The same things were measured in two ways. Each way mixes the same 11 hidden numbers, adds some noise and spreads widely along 6 directions of its own, which tell nothing about the thing.
In the rows, zero is written as 128.
Some things both ways: the first way, then the second way.
126  117  120  119  130  131  119  117  113  153  101  117  112  114  107  191  142  127  99  122  125  118  134  123  168  128
149  87  88  142  155  153  171  104  127  102  185  137  128  101  149  128  108  134

135  133  141  150  129  90  109  140  140  132  145  156  154  157  117  102  112  148  160  137  160  122  121  178  136  129
106  130  168  89  144  128  111  138  124  114  70  149  150  128  123  105  143  159

95  99  137  104  98  164  164  125  116  55  154  159  89  124  185  81  98  79  131  156  143  108  118  89  66  182
175  84  124  136  155  154  163  99  137  97  170  118  125  139  134  111  85  136

126  115  118  142  123  142  102  106  117  123  138  132  115  113  122  147  137  122  116  122  130  115  143  146  137  130
149  119  116  131  106  148  118  144  137  97  151  118  135  129  123  161  97  126

149  100  116  138  138  177  116  150  130  97  135  147  113  134  178  132  135  107  133  106  166  125  128  148  129  144
141  131  112  115  87  121  134  122  129  100  128  193  135  166  94  181  113  85

137  140  132  134  102  118  101  139  149  127  120  148  137  147  136  148  116  132  140  131  149  132  132  107  144  132
132  130  115  103  142  108  161  145  133  147  121  147  124  129  135  113  120  123

122  141  129  142  104  122  93  118  144  125  143  137  145  145  113  112  123  134  140  129  119  140  139  126  140  118
120  115  107  123  128  114  125  124  128  116  119  130  161  115  118  115  145  96

154  137  106  158  145  140  87  155  168  127  135  145  139  145  137  138  137  136  163  103  158  142  160  138  163  110
127  126  85  131  140  137  157  123  132  118  132  163  100  103  145  159  125  122

117  121  123  107  103  156  116  125  113  102  122  139  129  158  144  138  109  99  120  150  138  127  122  94  136  162
135  117  80  160  170  115  175  102  162  173  133  159  74  116  152  138  135  88

124  81  151  183  126  117  93  90  83  131  154  156  134  119  118  95  171  146  135  133  110  103  114  161  140  128
156  141  104  155  146  151  166  84  127  132  175  134  91  132  148  134  116  138

135  130  120  127  81  141  78  135  133  144  127  123  123  157  135  151  112  115  122  109  142  140  138  141  150  142
156  121  89  161  135  151  189  120  122  108  155  148  113  127  129  125  137  96

115  124  135  134  134  137  130  107  118  113  139  123  120  111  102  128  141  124  117  147  116  115  141  123  141  127
113  102  113  102  171  148  154  97  126  85  112  123  151  78  135  88  126  146

125  137  123  149  49  135  85  71  88  138  158  98  162  111  98  150  108  119  83  155  115  95  143  147  142  148
121  119  107  119  139  152  144  118  139  103  108  121  128  102  129  148  109  97

132  113  138  155  69  154  79  82  104  88  141  137  123  126  166  133  123  99  81  118  115  115  97  150  86  136
147  108  107  118  109  100  115  137  140  134  140  162  153  154  109  157  123  69

153  133  145  109  136  130  129  141  134  156  115  146  129  176  134  160  112  130  142  113  170  130  128  147  146  160
155  95  156  79  121  103  109  201  151  123  132  135  143  78  132  126  105  147

151  123  140  138  126  115  113  120  119  127  101  141  137  146  124  150  133  131  108  96  136  126  109  166  143  118
143  133  157  121  127  141  111  121  110  92  125  142  159  126  108  95  115  135

124  122  129  120  111  125  133  137  121  138  138  133  133  138  115  124  120  139  151  152  137  115  145  104  150  153
123  128  174  125  140  160  135  100  127  109  115  134  109  107  162  130  143  167

122  129  120  125  92  141  134  130  122  113  137  116  128  139  137  128  108  102  117  139  121  111  123  107  117  148
120  152  174  110  124  158  103  113  116  90  84  133  146  156  109  104  118  148

123  127  111  135  50  104  96  101  89  176  154  100  163  136  92  146  108  155  119  163  96  96  118  127  138  143
79  108  126  115  149  141  133  89  119  122  129  159  162  117  151  135  162  121

123  109  147  130  142  123  121  114  108  145  115  132  127  128  94  140  152  133  113  120  125  130  126  147  176  125
107  156  141  102  113  107  117  117  119  127  75  163  142  148  113  119  146  95

140  109  137  127  143  142  136  144  113  99  105  138  113  140  139  140  148  126  127  141  131  115  121  98  147  142
121  119  112  115  161  116  183  91  130  135  136  190  137  122  122  109  136  99

111  110  119  149  101  119  98  96  106  133  124  126  116  126  134  149  125  101  94  113  114  110  119  148  123  130
158  151  111  156  148  158  125  147  130  148  139  133  82  157  131  134  97  146

138  137  122  140  184  119  160  175  173  105  94  139  125  127  132  135  153  130  157  113  137  133  156  71  168  100
129  62  149  151  128  152  101  38  124  99  182  171  150  127  154  187  127  92

134  154  119  135  94  135  122  148  152  128  129  99  136  136  137  157  115  117  122  144  119  118  138  78  131  129
160  116  107  132  165  154  168  120  138  110  153  118  113  122  128  105  111  152

122  110  152  123  148  130  153  121  117  135  105  134  118  122  119  140  154  125  120  117  123  124  141  103  163  135
140  101  132  150  143  145  132  55  126  132  163  173  107  116  161  173  145  82

128  128  132  116  95  159  135  124  123  127  139  117  129  155  156  137  109  101  114  135  120  121  107  106  103  155
152  155  139  101  131  104  95  183  154  158  95  138  105  139  108  120  119  143

92  122  115  117  113  123  132  133  135  164  131  119  118  125  95  131  135  129  145  137  102  133  153  72  166  127
160  77  119  154  143  137  135  132  146  130  184  92  102  100  192  138  108  159

Other things, the second way, with their names:
q_463: 102  130  164  138  123  151  104  102  131  130  114  132  112  123  174  158  155  147
q_153: 127  130  113  131  115  145  104  133  135  107  145  125  152  134  110  152  118  111
q_175: 149  105  155  164  146  188  119  81  117  92  175  147  130  137  133  134  85  149
q_253: 113  123  125  150  133  155  145  56  117  105  129  159  130  147  139  149  132  88
q_66: 151  114  115  134  162  153  160  123  133  115  142  131  118  121  131  119  120  142
q_176: 165  137  98  109  166  123  156  168  140  122  100  120  92  129  119  84  89  178
q_37: 140  136  109  171  148  151  154  120  150  156  146  153  66  127  156  165  120  123
q_608: 165  109  170  157  127  157  114  127  123  95  174  101  127  100  156  113  96  171
q_369: 160  126  102  117  100  117  109  189  143  124  125  118  141  157  100  142  66  102
q_700: 120  138  132  95  96  117  103  112  112  70  127  107  216  145  82  101  126  118
q_843: 134  123  98  72  161  125  129  165  119  113  114  139  139  70  124  95  79  144
q_506: 109  111  151  138  153  143  137  95  134  135  94  164  82  117  183  152  150  143
q_381: 171  143  128  149  154  157  146  121  129  115  135  106  101  117  125  97  106  133
q_131: 152  133  116  126  113  146  119  88  107  72  151  120  178  178  87  114  106  122
q_876: 163  132  158  129  95  132  123  133  140  115  133  127  120  136  130  152  111  98
q_722: 147  102  95  69  137  74  167  187  124  118  143  151  171  87  117  85  130  145
q_912: 148  158  87  92  137  112  105  171  125  145  116  150  130  123  93  128  97  97
q_102: 151  139  191  157  135  185  76  66  117  100  157  119  122  129  135  145  134  150
q_850: 112  96  141  98  171  152  134  88  116  103  133  144  151  104  152  109  146  165
q_454: 98  125  151  99  105  133  115  126  115  84  116  130  181  138  123  119  115  149
q_641: 146  136  90  140  97  114  147  174  154  126  133  102  139  170  106  135  97  107
q_920: 157  118  113  188  116  152  141  96  116  106  188  145  126  165  134  152  92  130
q_568: 149  64  104  106  150  70  132  150  148  147  131  180  146  118  126  129  139  105
q_993: 130  126  103  119  140  123  113  127  133  129  138  146  143  136  114  122  121  115
q_111: 144  136  150  107  110  115  111  121  133  120  84  136  113  146  133  133  117  112
q_181: 106  114  111  123  155  148  146  87  108  99  123  125  167  131  128  84  96  111
q_837: 135  157  135  162  119  177  138  66  106  78  145  107  149  160  113  112  105  110
q_785: 162  140  129  147  108  134  108  147  147  127  133  115  112  153  117  152  118  125
q_480: 162  99  115  153  151  159  149  108  131  91  145  116  130  121  121  112  112  119
q_268: 115  144  158  138  116  142  107  121  140  106  115  96  138  125  136  120  138  157
q_179: 106  114  143  142  162  143  155  76  108  111  109  174  103  111  174  117  137  162
q_57: 146  111  125  87  124  104  161  165  122  94  131  125  176  112  115  73  124  147
q_50: 92  154  97  111  135  134  160  93  99  101  107  177  168  140  94  111  149  90
q_451: 121  117  166  112  150  156  130  87  128  102  85  132  105  112  159  129  140  156
q_901: 141  85  114  112  141  157  122  93  144  93  157  128  149  104  124  152  99  92
q_348: 120  93  132  83  97  103  120  158  130  96  118  160  186  130  117  147  105  111
q_542: 98  81  132  111  176  140  145  83  120  145  137  199  138  108  161  144  153  114
q_627: 163  77  124  86  129  111  111  154  140  92  128  135  155  116  116  125  77  131
q_85: 120  129  145  97  141  125  122  154  149  126  73  134  109  107  141  134  128  146
q_334: 120  164  134  142  120  145  119  99  127  135  117  136  126  170  119  134  151  105
q_76: 167  132  132  123  120  129  131  172  140  111  132  101  108  145  139  118  95  191
q_100: 144  55  76  101  179  104  167  140  147  102  132  137  152  85  126  88  109  145
q_465: 142  127  119  118  155  141  124  162  129  97  129  103  158  109  103  75  97  176
q_145: 143  146  161  97  122  160  115  136  124  71  125  86  159  119  109  87  114  176
q_500: 166  126  139  101  122  142  105  164  138  71  132  89  135  96  113  115  114  185
q_806: 168  133  177  142  142  157  96  100  116  115  154  113  80  102  177  127  117  192
q_355: 172  111  122  166  145  182  139  86  118  86  177  134  116  122  126  133  106  119
q_890: 155  69  89  130  132  117  104  106  141  106  165  151  150  115  118  163  109  87
q_728: 108  97  108  90  135  76  144  149  154  155  94  180  146  137  126  137  143  90
q_127: 152  141  124  124  99  123  99  185  146  149  156  130  135  139  113  157  90  105
q_683: 103  167  70  145  159  169  174  95  136  132  140  150  112  141  107  143  115  111
q_585: 150  127  138  191  141  153  130  129  155  163  164  128  69  119  168  149  118  135
q_171: 132  137  118  155  142  122  130  134  128  182  148  167  126  160  125  130  125  83
q_607: 119  109  156  125  158  164  130  139  124  123  137  154  132  110  148  114  147  160
q_304: 130  119  120  131  132  170  123  76  112  58  133  118  183  160  87  116  122  119
q_756: 137  114  98  146  143  138  138  114  161  156  150  157  92  125  139  182  118  87
q_326: 80  106  138  118  166  143  134  145  121  134  86  186  133  97  152  127  140  144
q_349: 142  116  134  138  121  126  136  129  151  127  111  104  95  140  170  148  124  146
q_68: 159  138  149  151  147  143  159  141  132  111  120  132  98  141  134  104  145  192
q_510: 114  89  121  122  173  151  137  134  138  120  133  114  141  88  152  99  104  145
q_824: 162  148  131  183  127  197  141  78  111  90  177  92  119  148  136  125  108  131
q_740: 159  107  103  149  151  137  146  132  145  136  142  132  109  119  135  129  115  105
q_94: 148  101  158  134  113  143  99  142  145  115  144  102  143  154  138  146  104  145
q_295: 152  98  171  182  106  165  109  124  136  130  205  142  131  148  154  184  98  130
q_262: 156  102  121  158  170  133  169  122  143  141  145  142  90  116  158  107  134  153
q_747: 128  83  101  89  129  85  141  141  125  95  149  134  186  103  129  89  114  144
q_598: 139  135  118  104  125  123  164  140  131  113  109  145  122  136  124  114  93  123
q_391: 116  103  129  92  142  122  129  95  120  77  114  127  177  97  120  91  152  135
q_804: 145  124  124  159  172  163  131  101  143  129  141  121  70  84  164  134  143  152
q_676: 148  141  144  134  135  145  133  144  120  93  123  102  123  112  134  93  101  176
q_575: 119  99  94  144  155  168  118  110  141  107  177  130  167  98  110  142  100  97
q_940: 145  135  133  128  133  115  120  162  147  141  93  114  112  130  128  113  123  122
q_619: 124  90  139  151  126  151  124  86  138  91  138  134  136  128  148  153  143  128
q_475: 129  85  181  124  142  164  101  92  133  85  124  126  140  90  157  132  138  146
q_438: 138  103  108  188  124  177  125  57  115  66  176  112  156  150  124  136  120  111
q_448: 143  139  96  132  166  134  115  120  129  130  120  148  114  125  103  113  116  129
q_216: 109  111  162  85  126  102  100  146  138  135  99  189  151  119  121  141  129  113
q_710: 151  90  164  120  132  115  87  150  149  122  144  112  136  95  152  131  128  163
q_563: 162  146  142  147  124  123  154  88  122  132  126  170  77  145  148  143  146  115
q_827: 142  127  108  141  158  129  119  139  139  154  134  150  88  111  146  144  119  140
q_192: 113  89  103  130  136  121  120  138  155  148  112  164  127  160  135  164  138  101
q_662: 123  156  92  180  148  145  168  96  131  146  128  151  105  171  116  132  160  109
q_666: 131  89  138  145  160  142  122  94  146  130  132  158  118  128  144  157  157  141
q_207: 167  90  126  127  156  152  118  138  144  125  182  119  102  73  163  150  105  150
q_284: 124  108  94  83  102  77  138  147  132  108  88  142  154  122  127  124  132  89
q_907: 169  95  145  143  128  120  86  158  144  135  171  109  117  120  157  131  115  176
q_929: 112  122  66  121  131  72  171  175  148  158  103  140  130  122  137  113  106  104
q_345: 147  114  122  108  114  120  136  128  128  98  146  121  157  165  122  109  81  151
q_13: 130  105  188  149  138  179  93  86  102  70  143  113  171  133  135  103  137  177
q_670: 162  112  113  106  144  140  145  140  141  111  138  89  145  152  116  90  87  134
q_781: 117  131  89  95  159  141  158  104  113  99  119  135  144  91  124  86  104  116
q_657: 128  134  83  123  157  125  170  149  146  169  134  155  99  130  136  136  117  112
q_392: 132  105  132  126  129  118  118  115  131  128  144  155  159  137  123  139  143  99
q_620: 154  102  141  110  161  153  126  156  132  107  146  125  134  93  130  99  100  168
q_648: 115  88  118  97  130  114  149  65  122  75  135  143  203  115  108  103  123  77
q_172: 134  125  34  113  152  114  169  166  150  158  141  156  125  131  105  143  91  85
q_53: 129  125  121  130  163  146  173  82  132  100  99  102  98  130  162  99  120  164

Some of these things the first way, each followed by its name:
120  111  145  119  123  135  154  119  125  147  127  143  129  137  140  123  135  128  139  112  120  126  126  97  133  143 | q_806
105  127  123  141  158  117  135  124  135  115  125  120  110  105  108  140  143  119  117  144  119  116  140  120  142  113 | q_304
137  156  98  137  102  129  98  158  156  138  122  105  153  149  117  159  116  126  132  135  126  134  139  98  162  112 | q_619
108  109  129  146  156  150  146  114  134  91  137  136  115  103  143  100  155  108  124  115  111  127  144  112  127  115 | q_890
147  111  141  148  119  124  86  116  100  149  115  144  140  143  116  166  135  127  106  117  162  118  109  182  170  139 | q_598
113  109  125  106  109  134  144  118  103  110  134  153  130  134  116  108  113  124  141  147  134  113  136  107  135  159 | q_837
130  126  121  129  115  136  118  144  138  107  141  131  87  155  145  122  115  111  138  122  124  118  128  131  91  138 | q_607
152  129  132  137  136  132  88  98  120  121  128  154  123  138  114  169  124  133  105  114  151  119  99  201  116  122 | q_153
105  113  105  142  85  156  109  121  124  113  146  107  109  94  139  134  139  109  108  139  93  117  138  85  127  122 | q_76
89  98  146  172  135  102  124  128  126  122  151  131  135  116  126  53  164  132  149  132  96  131  141  121  154  110 | q_568
109  94  116  126  107  140  129  132  107  123  143  148  122  131  141  118  124  118  140  147  131  111  108  106  125  151 | q_345
125  116  116  128  110  135  108  138  136  131  140  151  138  139  131  121  130  146  154  129  126  138  117  112  137  123 | q_747
107  81  175  148  150  125  137  75  76  107  145  152  109  104  97  76  168  124  107  120  110  112  123  186  136  133 | q_381
134  126  109  133  129  115  124  160  130  158  132  127  156  156  104  122  125  145  168  135  142  122  155  114  184  137 | q_37
145  157  134  129  101  138  106  130  154  127  131  122  147  145  126  159  118  135  121  135  128  138  117  111  131  118 | q_391
123  144  109  77  144  152  136  153  159  124  98  141  92  148  119  186  108  113  134  132  154  142  139  83  145  141 | q_463
111  119  128  117  130  124  138  128  135  128  124  148  123  127  139  141  119  122  130  135  143  124  117  113  127  137 | q_131
95  83  124  116  153  124  143  132  109  137  143  160  109  117  114  97  138  135  164  136  152  119  159  136  163  155 | q_348
129  142  111  172  107  139  95  140  157  84  121  103  120  97  124  131  155  109  107  118  93  131  158  87  154  84 | q_506
121  109  153  137  148  148  133  98  126  107  146  154  88  125  142  113  143  110  129  113  128  119  137  139  101  141 | q_207
144  126  108  172  99  101  83  142  127  149  110  114  171  129  105  145  147  146  122  110  114  126  129  132  190  93 | q_179
147  144  115  125  98  153  84  122  133  96  136  144  129  158  125  151  110  126  125  144  132  128  109  127  111  131 | q_268
87  86  109  112  126  132  106  122  106  108  147  183  124  129  102  80  128  135  169  148  146  136  148  131  166  148 | q_929
129  131  125  137  120  111  119  130  130  163  131  127  152  158  119  140  122  135  137  129  127  124  115  130  144  128 | q_993
146  150  134  174  127  157  95  134  161  89  150  121  104  141  147  128  149  111  133  131  106  124  137  99  100  109 | q_145
113  121  126  140  109  143  105  122  122  101  126  111  110  109  123  142  143  111  95  145  108  123  126  108  141  120 | q_728
114  129  131  159  65  96  97  101  97  179  140  89  175  138  94  126  125  131  107  137  95  112  138  131  172  133 | q_740
126  139  90  112  115  108  124  157  147  128  120  129  131  145  115  135  94  129  151  120  150  125  160  129  148  132 | q_326
102  95  101  77  108  179  153  125  108  79  145  156  82  115  145  121  107  108  138  152  133  111  132  90  93  172 | q_454
115  119  134  126  113  108  85  135  133  149  154  185  155  169  120  110  98  137  170  148  191  140  114  173  153  155 | q_349
124  102  141  139  143  123  123  118  110  105  132  164  127  123  113  106  139  131  134  128  147  119  124  162  147  132 | q_253
108  85  147  129  153  117  127  114  82  133  113  132  105  114  87  126  166  132  103  125  112  121  108  170  169  123 | q_262
119  134  123  116  150  122  140  159  154  163  114  128  138  145  122  158  120  119  137  124  164  139  130  125  172  132 | q_176
104  100  140  187  180  104  114  124  124  83  153  145  113  104  117  69  176  136  144  144  111  113  136  158  135  99 | q_666
109  76  104  150  147  123  117  144  128  73  140  196  111  128  157  59  141  127  183  114  144  123  142  129  126  127 | q_920
143  114  108  123  145  113  141  160  134  89  100  162  108  139  133  125  127  137  161  117  144  112  147  106  136  130 | q_295
118  133  122  125  145  129  152  160  164  121  119  133  116  151  153  115  122  105  159  111  139  134  168  78  144  139 | q_355
117  105  138  80  95  151  131  120  124  128  144  164  105  138  158  129  102  136  148  132  155  133  125  121  107  175 | q_722
113  107  146  150  158  130  128  95  130  117  143  167  108  125  139  104  142  114  143  106  140  120  155  144  122  138 | q_843
134  145  108  83  116  146  140  149  155  114  95  138  122  138  131  177  100  117  126  119  152  140  144  85  147  137 | q_676
102  106  135  120  93  159  94  96  114  134  148  139  119  116  122  129  132  113  108  123  129  145  128  141  149  141 | q_284
135  163  107  156  104  125  83  152  177  112  122  118  151  150  151  153  111  111  126  130  137  141  131  102  137  105 | q_100
103  117  108  123  126  145  144  174  154  88  142  122  103  114  142  85  139  125  164  144  112  135  166  66  140  125 | q_68
101  141  95  112  123  139  119  166  167  111  139  132  108  159  151  133  89  91  147  143  152  137  131  104  114  141 | q_192
116  125  134  106  101  156  153  97  101  136  145  116  126  139  138  152  100  96  108  157  133  97  128  104  110  183 | q_901
138  145  135  143  124  138  112  128  141  105  122  121  119  145  130  145  128  107  111  125  125  126  130  124  127  123 | q_475
132  141  132  168  161  74  111  162  166  135  108  144  133  152  125  134  139  141  164  129  146  124  151  111  163  108 | q_542
120  139  102  110  121  129  122  149  155  150  142  150  138  169  147  145  84  117  169  141  178  127  147  113  134  164 | q_172
